The rows come from 4 hidden closed curves, with some noise, and rows from the same curve form a group. Each curve winds through 10 dimensions. The rows are also pushed far along 5 directions, which tell nothing about the answers.
Known rows, each followed by its group:
[-12   8 -12 -19 -44  20  -3 -10  15  -5  -8   0  21 -14   9  40 -10  -7
  19 -38  47 -22  16   1  25]	(0)
[ 23  -5   1  14  -7  23  24   1   1  -8   1 -33  15 -16   7 -12   9  -8
 -22   0  23  -1  -6  -4  -1]	(2)
[ 24  -4  37 -15   2 -11 -14   1  10  11  17  27  28   2  36   5  27 -20
  50 -16  10  27  -6 -16   3]	(1)
[ 18 -11  12  30  35  15   1  -6   3  33  20   5  13 -33  10  14  10  -9
  19  42  21   7  39  -3  -1]	(2)
[ 18   5  22 -47 -35 -24  -9  -6  22   8  -6  31  24  10  20  -9  -4  23
  12 -35  -8  -8 -29  -9  25]	(2)
[ -6 -35  26 -24   1  18  37   0  29   5 -47  -5  30  -3  22 -28  16  33
 -66 -33 -14 -10  -1 -34  58]	(2)
[-14 -13 -19  22  41   6   9   9 -29  -1  16 -29   1   5 -12  -9  22 -16
 -15  20  -2  11  -9 -26 -25]	(2)
[ -3  15  -4  45 -29  49  19   5 -12 -13   3 -53  -1 -21 -11   3  -6 -37
 -47 -24  41   8  -6 -11 -21]	(3)
[  8 -10  22   9  24  -9  -7   2  34  37  -2  48   9 -28  41  25  24 -24
  37 -24  -6   8  18 -11  14]	(3)
[-45  -1 -33  23   8  15   1   6 -38 -46   7 -42 -16  10 -33 -17 -24   7
 -42  28 -10   1  -3   5 -23]	(2)
[-30  -7 -15  32   9  10  14  16 -21 -22  14 -28   0   3   4  -4  10   2
 -39  -2  29   3  -4 -10  -2]	(3)
[ 18 -18  21  20  26  17   8  -8   7  10   0  -2  11 -23  16  -4   4  -2
   0  24   9  12  36   5  10]	(2)
[ 21  12   8   2  15 -11  13  16  13  13  -2  11  -1 -12  22   7  17 -22
  14 -28   8   6  -6  10   4]	(2)
[ 46 -43  35  12  59  13  23 -14  22  51 -19  22  34 -40  21  17  31 -21
  59  23  -5  18  37 -13   9]	(2)
[-17  27 -41 -28   9 -60 -43   3 -53  -8  22  11 -24  38 -33   5 -24  24
  51  46 -16  -8 -27  31 -38]	(2)
[-29 -12   1   5  -5   3  -9  -3 -10  -5 -10   1   7   9  -1   9   4  15
   3   5  15   3   8 -10   9]	(0)
[-14   0 -26   6 -20  16  23  16  -4   9  -3 -28   0  -7 -14  20  -5   2
 -27 -15  21 -12   9   1   4]	(0)
[ 11   0 -13 -16  31  -3  -7 -20  14  20 -15   6 -11 -16 -12 -16  -6  12
 -17  16 -28 -10  22   6  13]	(2)
[  3  -1   7 -37   0   0 -19  -3  16  11 -14  12   3  11  16   1  15 -16
  19 -14 -26  17  17  -1  14]	(3)
[ 11   7  10 -19  19  12 -11 -11  21  12   6  12  12  -8  -5   9   3   1
  13  17  19  -4  25  -1  20]	(1)
[  4   2   9  16 -14  12  27  17   1 -10   0 -10   6  -7  13   9  -2  -7
  -8  -8  17 -18 -18   8   5]	(1)
[  8  20 -16  64 -35  34  25  15 -47 -12  41 -78  16 -28 -12  -2 -13 -35
 -31  -8  60  18 -19 -19 -48]	(3)
[  0   1   6  -2  37 -33 -16  17  -6   4  19  31 -39  45   2 -48  48  -3
  10  35 -65  13 -40   9 -30]	(1)
[ 17 -10  16  15  -1  -6  12   7   8 -16  -5   1   4  -5  24 -12   3   3
 -19   1 -12 -11 -28  -2  -1]	(0)
[-10  10  -8 -12 -55  -5   4  -2  -3  -7  -7  -5   5  13  21  -4 -19  12
 -34 -53  -8 -19 -29  -9  13]	(1)
[ 15  -5  18  14  -4  30  20  -2  11 -29   6 -26  25 -18  10  -3   5 -15
 -16 -10  39   0  -6  -9   9]	(0)
[ 17 -52  45   4  17  32  22 -26  46  52 -18  39  30 -19  33  -5  37  -4
  14 -17 -28  14  43 -46  45]	(1)
[-10  18 -34 -16  28 -34 -38 -15  -8  13 -12  29 -51  13 -28   5 -12  -1
  23  26 -50  -9   2  35 -29]	(3)
[ -3 -17   4   4 -13  54  24 -27  -6 -31 -20 -45  25  -5 -17   3 -17  14
 -35  17  35 -13  24  -7  23]	(1)
[ 14  33  11  32   9 -16  -2  29 -22  -2  40   1 -11   4   9   1  12 -25
  18  12  29   6 -42  15 -36]	(0)
[  5  43 -21 -37 -25 -16 -17   7   7 -28  18  -5  -4   9   0   1 -17  -7
  -8 -30   9 -27 -41  15  -1]	(1)
[ 17 -37  30   0  26  15  14 -27  38  46 -28  27  29 -37   3   9   4  28
  -2  11  14  -6  46 -22  40]	(3)
[ -9 -36  -7 -10  35 -10 -18 -38   3  23 -34  28   6 -13 -16  42 -16  12
  64  31 -22  -6  52 -11  11]	(0)
[ 17   7  10  31 -37   7  -5  -3  -4  12  16  -6  14 -23  31  21  -5 -24
  14 -15  13  -1   0  -7 -12]	(3)
[ -4 -10 -10   1  50   1  19   4 -11   0  -2 -16 -15   8 -18 -59   9  22
 -49  32 -40   7   6   2   6]	(2)
[-19 -14  -5 -21  14 -12   0  10   8  -8  10  19   2  19  -8 -15  12   0
  12 -11 -40   9 -12 -16   1]	(2)
[ 17  20   4 -43 -15 -14  -6   6  18 -24  -2   2   0   9  16 -26  -2   0
 -20 -31 -15  -1 -30  11   9]	(1)
[ -7   8 -12 -20  10  -4  -7  -9  -6 -49  -8 -13  -9  14  -8  -9 -16   6
 -13   5  -2 -12  -5  18   6]	(0)
[  6  36  -2 -14  10 -22 -56 -24  22  23   6  35 -10 -17 -14  32 -12 -12
  32   8  19 -14   3   4  -8]	(0)
[ 24   2  22  10  16   0  -4  -6  23  31  21  30  12 -13   8   1  32 -13
  17   8  28  -7 -17 -14  -7]	(3)
[ -6   5 -15  14  14  34  -8 -34  -8   2  -3 -27   5 -17 -34  -5 -15   8
 -34  31  28 -13  27 -13   6]	(0)
[ -7  19  -5  37   9  31   8  -6 -30 -19  -2 -37  -2 -16 -26  21 -25 -24
  -3   8  55   3   7  12 -19]	(3)
[ 14  12  12  -6   9  -7   1  23   8 -22  15   4  -1   4  25  -5  19 -38
   8 -29   3  26 -26   4 -15]	(1)
[  2  55 -19 -67 -41 -30 -57 -35  11 -23 -33  25 -30  24 -26  15 -46  15
  20 -16  -5 -38 -23  40   9]	(0)
[-12 -18  -2   6  29 -25 -14   1 -14  -2   3  18  -3   8  -3  13   7  -4
  49  18 -18  14   6  -7 -12]	(0)
[ -6  13 -23   4 -18 -19  -4  31 -14 -32  33 -10 -12  21  18   0  18 -21
  10  -9  -6  -7 -37  12 -26]	(3)
[ -6  13 -33  17 -20  22  24   4 -15 -10  20 -42  -2  -9 -18  -9 -13  -7
 -48 -19  15 -14  -8  -6  -8]	(1)
[ -7 -20   9  12  15  -7  -3  -3 -13  -5  -2   6   7   1   6  13   2  -7
  35   8  -2  15  10 -10  -5]	(0)
[-11 -21  -5  29  19   6   3  -6  -7  12  -7  -2   5 -24   1  16  -7  -8
   4   4   7   9  26  -9  -9]	(0)
[-33  -3   1  -5   5  -3  -1   2   3 -13   4  16   5  13   6   3   6   5
   9 -13  -2 -11  -4 -11  22]	(0)
[-21  31 -30 -36 -29 -24 -26   6  -1 -66   0  -1 -18  22  11   3 -21   0
 -10 -36   9 -22 -31  34   2]	(0)
[ -6 -13 -19 -32  23  -6  -2  -5  23  16 -32  12  -6   0 -20   8  10   9
   1  12 -39 -26  -4  -4  11]	(1)
[ 10  -2  26  11 -21  10  17  24 -12 -12  16 -25  24  13  20 -16  22   5
 -22   8  30   7 -29 -13   3]	(1)
[  8  52 -16 -30 -35 -11 -39 -16  10  -3   7  16 -15   5 -11   7 -14 -15
  18 -28  17 -20 -29  18 -11]	(0)
[-27 -14 -18  -5 -15  16  17  -6  -7 -24 -40 -34  -4   2 -20  -7 -22  34
 -57  -3   2 -12  15   4  23]	(1)
[  3 -15   0   9  -5 -11  14   9 -11 -28   0  -6  -3  10   6 -12   1  18
  -7  16  -3  -7 -20  13  -8]	(3)
[ 10   4 -24 -30   9 -14 -27 -33  -4  35 -18   4  -1 -13 -38  17 -26  18
  26  31  -3  -7  27   5  -7]	(2)
[ 14  -1 -35 -20 -13  -2 -19 -28  18  41 -30  -1   7 -42 -16  67 -20  -1
  28   5  16 -33  40   8  -1]	(1)
[ 16  12  29  12 -10   1   1   6  -2   0  27   1  18  -5  22 -13  -1  -4
  -5 -10  25  19  -6  -6   2]	(2)
[  7  -4   5   5   9  15 -16 -35 -10  19  13  -1   7   0 -15  -4  -6   6
   7  31   9   6  31 -13   2]	(0)
[-24  -1  -8 -23  34 -24 -10  11  -9  -8   1  13 -21  28  -4 -24   1  10
 -18  -7 -31  28   8   0   3]	(2)
[-18  21 -42  12 -28   7  -2  -1 -31 -19  20 -30  -6   0 -49  20 -26 -22
  22  -4  24  -4 -14   1 -44]	(2)
[ 12   9 -30  16 -16  13  -7 -27 -16  22   3 -25   7 -33 -20  23 -29 -16
  13   7  14 -10  17  -3 -23]	(3)
[ -7   3  32  13 -36   1  15  53  27 -14  16  18   2  15  32 -18  42 -10
 -11 -30   1  12 -46  -2   1]	(2)
[-14  24 -41   9   7 -32 -23  -4 -55   1   2  -8 -41  15 -22  16 -38   2
  19  27  -9  -1  10  40 -41]	(1)
[  8 -17   3 -23 -18  -5   6   2  35 -22 -17  16  -1   5  28  -7  11   5
  -9 -22 -36 -20 -15   7  19]	(3)
[ -1  32 -20   8  -8 -11 -20  -8  -3  -2  20  -1  -8 -12 -16  20 -13  -2
  -9   0  48 -22 -15  11 -20]	(3)
[-12  10 -16 -10  16   9  -9   2  -7  -5  -4 -14 -12   6  -9   2   6 -27
   3  -5 -11  13   7   5  -9]	(3)
[ -3 -10  10  24  -9   5  14  -3   4  17   4  16   9 -10   1   5   9   1
  23  -4   4 -14  -4 -20   9]	(1)
[ -5 -12  -3  37  48   3   9  10 -27  50  25  -9  -5   7 -33 -25  36  -5
   5  56 -15  17  -2 -28 -29]	(1)
[-12  22 -31 -10  25 -25 -42 -25 -35  18  20   7  -9   7 -21  17 -21  10
  34  33  15  -8  18   7 -14]	(3)
[ -1  27  11  -5 -49 -11 -21  12  13 -37   0  -4 -17  11  39 -28  -8  -3
 -50 -45 -18   5 -23   6  10]	(3)

New rows, each followed by its group:
[-14  -4 -10   9  -9  13   5   4  12   6   3   7  -2  -1 -15  10  11 -10
  14   2 -10 -16 -10  -9  -7]	(2)
[ 19  13  21 -16 -13 -17  -9  -9  -4 -19  16  13   7  20  35 -22   3 -13
   3 -35  -3  12 -30  -4   0]	(2)
[ 16 -16  12  17  16 -11  14   7  -9  -3   4  -4  -6   6  17 -13   0  15
 -20  23 -20  -2  -4   6  -1]	(0)
[ -1   2 -11  28   8  11  -1 -17 -26   5   0 -18   8 -13 -15  17 -12  -6
  10  32  13 -26  -8  -3 -17]	(2)
[-21 -12 -22 -25 -16  33  -1 -38  15  10 -35   1  24 -24 -18  51 -23  12
  24  -7  26 -37  48  -3  37]	(0)
[  7   4   8   4  -7 -13 -12   3  -6  -4  12  13   9   5  24   5   6   0
  17  12   3 -16 -27   2  -2]	(2)
[  6  -7 -31   6  -5  58  19 -63   1  10 -49 -55  16 -55 -44  26 -55  17
 -49  12  36 -40  64   1  28]	(2)
[ -5   6 -27 -12   9 -19 -38 -45  -8  14 -20  26 -19 -13 -12  32 -48   7
  33  13 -24 -20  38  24  -4]	(0)
[ -7   5 -15 -24  11 -17  -8  -6   2  22 -22   5  -1  -2  -5  17  -2  13
  -3  -7  -3 -19  -4  -8   9]	(2)
[-19  10 -45  10 -11  14 -26 -21  -7  -9   1 -27   4 -36 -26  55 -34 -17
   3   7  36 -19  21   0 -26]	(2)
[  5 -24  29  14  17  25   0 -22  -4  42  10  12  25   3  -8  -5  29   5
  32  39  12  10  27 -33  12]	(0)
[ 15 -29  39   5  25  43  23 -27  36  36 -24  12  27 -27  -4  -4   7  23
  -5  26  10  -3  57 -19  50]	(1)
[-10   6   1  -4  15 -15 -24   3 -13 -13  13  10 -10  28  -8  -1  19  -1
  28  32   3   5 -16   5 -16]	(1)
[-14   3  -9 -29 -24 -17   3  23   3 -11   0  10 -11  30  14  -3  14   9
  -2 -26 -14  -4 -13  14  16]	(0)
[ 13   7 -13   1   4  -7   5   8  -2  -3  -5  -8   0 -22  -3  26  -8 -14
  29   4  24  -2   9  26 -13]	(2)
[-15  -3 -18   0  19  -6  -6 -11  -2   8 -35   7 -15 -13 -35  25 -17   4
  29  20 -10 -21   9  15  -6]	(1)
[  5  35   7  21   7 -30 -18  29  -7  -6  31  30 -24   7  12  17  15 -35
  53   2  10   0 -43  29 -38]	(1)
[-13  -6   5 -15   8  -6   6  -7 -30 -33  11 -11  -7  48  -1 -58   1  25
 -33   5 -33   8 -18  -8  12]	(2)
[-13 -16   0   7  23  14  -4  -3  12   0  10   4  -5   6  -1 -21  22  -7
 -25   7 -30   8  10 -26   0]	(2)
[ -9  24 -10  29   2 -21  -9  27  -7  -5  29   5 -11 -15  20  18   3 -25
   3 -26  29  10 -14   6 -24]	(3)
[  5 -27   7  52  19  33  26 -12 -42  -2  11 -42  10   7 -12 -31  19  -4
 -16  51   3   9  -3 -21 -21]	(3)
[  5  11   5 -27   4 -30 -34  -6   8   9  10  39  -2   4  15  10 -12  18
  31  11 -10  -6   9  18  11]	(2)
[ 18   3  26   9   2  -8  -8   0   9  14   6  27   1   6  23 -14  24 -10
  15   3 -20  -2 -31  -5  -7]	(2)
[  2 -11  10   5   2  21   7  -8  17   2  -4 -12  17 -13  13 -11  16 -19
 -38 -36   5  11  -2 -34   8]	(2)
[ 20 -14  -1 -11 -17  27   0 -46  46  57 -33  26  27 -52  -5  41 -12  -3
   9 -27  17 -28  32 -17  21]	(3)
[  8 -10 -12 -34  10 -18  -5 -22  -9  25 -11  11  12   8 -27  -4 -11  28
  29  22 -23 -17   0  -9   9]	(2)
[-16 -13 -13   5  56   2 -12 -38 -32  14  -3   0   2   2 -23  -4  -9  16
  21  49  -8  -9  31 -10   8]	(3)
[ -2   8 -14   2  57 -28 -27   9  -7  27  41  26 -19  11  -7  -9  32 -29
  32  16 -32  27  -6 -13 -38]	(2)
[-33  11 -37  10  22  -3   4  16 -31   2  -7 -21 -29   6 -31   7 -14  18
 -24  30   8 -10  11  29  -9]	(0)
[  4  10  11   4  -8 -12  -2  25  -5   2  21   5 -12  18  27  -7  21  -8
 -11  -3   2  14 -17  12 -10]	(1)
[-21   8 -51  -6  -8 -20 -22 -19 -20  17  -3   2 -20  -1 -23  25 -24  14
   4   9  -7 -26   7  13 -19]	(3)
[ 26 -28   3  38  36  -5   1  -7 -27  44  23   8   6  -9  17  11  26  -6
  46  67 -12   7  21   0 -27]	(0)
[ -6   7   9  16  14  22   7  -6  -9 -20 -14 -14  -3  -7 -10   4 -13 -11
  -5   2  23   4   6  11   2]	(3)
[  3  22  10  -6 -17   9  -4 -10   0  -3  10  11   7   7   9  -4   5 -14
  -2 -26  28 -13 -30  -3   1]	(3)
[-21 -22   0 -36  13  11  15  15   5 -15 -29 -13  -3  28   4 -31  13  14
 -27  -6 -46  18  17   1  33]	(3)
[ -4   4   7 -11 -34  -2 -11 -15  22  -2   1  28  -3   4  31   5  -3 -10
  -2 -54  -9   0   2  -6  15]	(1)
[  3   1  18   8   8   2   6  23  18  12  37  14  14  -3  19 -11  31 -31
  -4 -37   3  32 -15 -36  -8]	(2)
[-39 -17 -37 -16   6  11  18  -5 -33 -40 -17 -33 -11  35 -27 -13 -19  32
 -21  29 -33 -29   5  11  17]	(3)
[ -6  -2  -2 -29  -4   9 -18 -24  27  -1 -39  -4  -8  -4  -4 -13 -16  22
 -39  -2 -37 -11  34  -2  36]	(3)
[  2 -34  51   8  20  38  28 -13  37  29 -42   7  27 -20  -9 -16  11  21
 -31   0   4   7  25 -42  47]	(0)
[ 12 -23  13   3  47  30  18  -6  18  23 -16  -5  18 -26 -17   3  17 -17
   3  15   0  18  32 -17   6]	(1)
[ 41 -27   9 -15  45 -28 -28 -22  24  67   7  52  -5 -10  19   3  36  -9
  63  39 -59  23  41  -3 -12]	(0)
[  3 -25   9 -24  15  11  15 -23  18  -3 -39   4  23 -11  20  12  -8  12
  -8 -24  -3 -14  27 -10  45]	(2)
[  7  17   6   7  -5 -19  -3  13   5  10  16  17  -7  -5  11   5   0   3
  18  -3  11  -5   0  13   4]	(1)
[  0  -1  14   1  29 -11   3  17   6  11  -2  16 -14   9  17  -8  25  -4
   2  -3  -6  23  15   9   9]	(2)
[ 27   7  20   7   0  15  17  14  16   5  25  -5  13  -4   4 -14  30 -32
  12 -18  14  20 -20 -21  -7]	(0)
[-14  -7  -5  12  11   4  -8 -12  14  14 -22  10   2 -31   6  41 -16   0
   0  -6  18  -8  40   0  13]	(3)
[ 18 -40   7  47  24  16  34  -4 -25  18   2 -30  14 -13   1  -6  10   9
  -9  52  -5  -1  13 -12 -11]	(0)
[-23  29  12 -12 -30   1 -29 -12   4  -8  -8  17   2   4  -6  15 -14   1
   8 -26  41  -6  -7  -2  13]	(0)
[-12  -7  34 -14  26  -4 -20  -9  11  16  -6  43   5  23   3 -21  28  14
  26  21 -11  10   4 -15  25]	(0)
[ -4 -29  -3  38 -28  54  49  -9 -11  18 -28 -54  22 -33 -18   3 -17   3
 -51 -17  26   8  33 -29   8]	(0)
[ 10  40  11   3 -12  -6 -12   8 -13 -21  14  -2  -6   5   4   4  -9 -14
  11  -2  43  -4 -33  25 -13]	(0)
[-32   8 -49 -18 -16  12  -1 -17 -18 -33 -17 -30  -4   2 -29  27 -34  14
  -9  -2  20 -29  19  17   7]	(0)
[  0  -8  26  32   9   6   8  18  15  10   5  11  12 -22  38  16  20 -20
   3 -21  21  18  10 -12   7]	(3)
[ -2 -13   4 -25  10 -10 -13 -13   0  28 -15  12   2  11 -14 -15   1  38
  -2  34 -16   2  19  -3  12]	(2)
[ -9  45 -38  -2 -25   8 -24 -14 -23 -11  21 -25 -17   1 -28   2 -22 -15
 -11  -3  37 -11  -7  19 -27]	(0)
[ 11  -4  -8  -1 -15   3  -2 -12  -4  -1   2 -15  -6   2   8 -17  -6   3
 -28  -6 -13  12  15   2  -5]	(0)
[ 34 -40  38  65 -11  67  60  29  21  29  28 -44  59 -45  27  28  56 -45
  10   3  61  17  13 -50  -1]	(3)
[-26  -8  23 -29  11 -30  -7  17  24 -19   2  54  -4  37  34 -26  34  11
  20 -23 -46   0 -29  -8  33]	(0)
[ 27  -9  25 -28   0   2   8   8  29   6   9  20  25   7  19   3  32  -8
  38   2   1  -4  -9  -6  19]	(3)
[ 17   8  18  22   9  31   9  14  16   2  12 -12   8 -20  13   4  32 -53
   3 -22  23  25  -5 -14 -15]	(3)
[-12 -25   2  17   9  17  32   9  19  23 -12   8  13 -21   3  18  12   6
   8  -9   4 -13  22 -17  27]	(1)
[ 13  -2   6 -47  35 -39 -43 -25  27   2 -24  56 -25   6  24  -4  -7  21
  33  22 -53  -5  33  39  23]	(2)
[  4   6  18 -31  16 -13 -11   0  16  -2  -6  28 -14  37  -3 -55  32  15
  -8  10 -46  -3 -35  -2  14]	(0)
[ -6 -22  18  11   1   8  22  24   9   2 -17   7  -3  14   4  -6  36  -2
  11  10 -15   4 -12   2   4]	(2)
[ -1 -17  -6   7  43   9 -10 -16   8  29   8   6   2 -12  -7   1  22 -20
   6  16 -19   9  22 -32 -11]	(2)
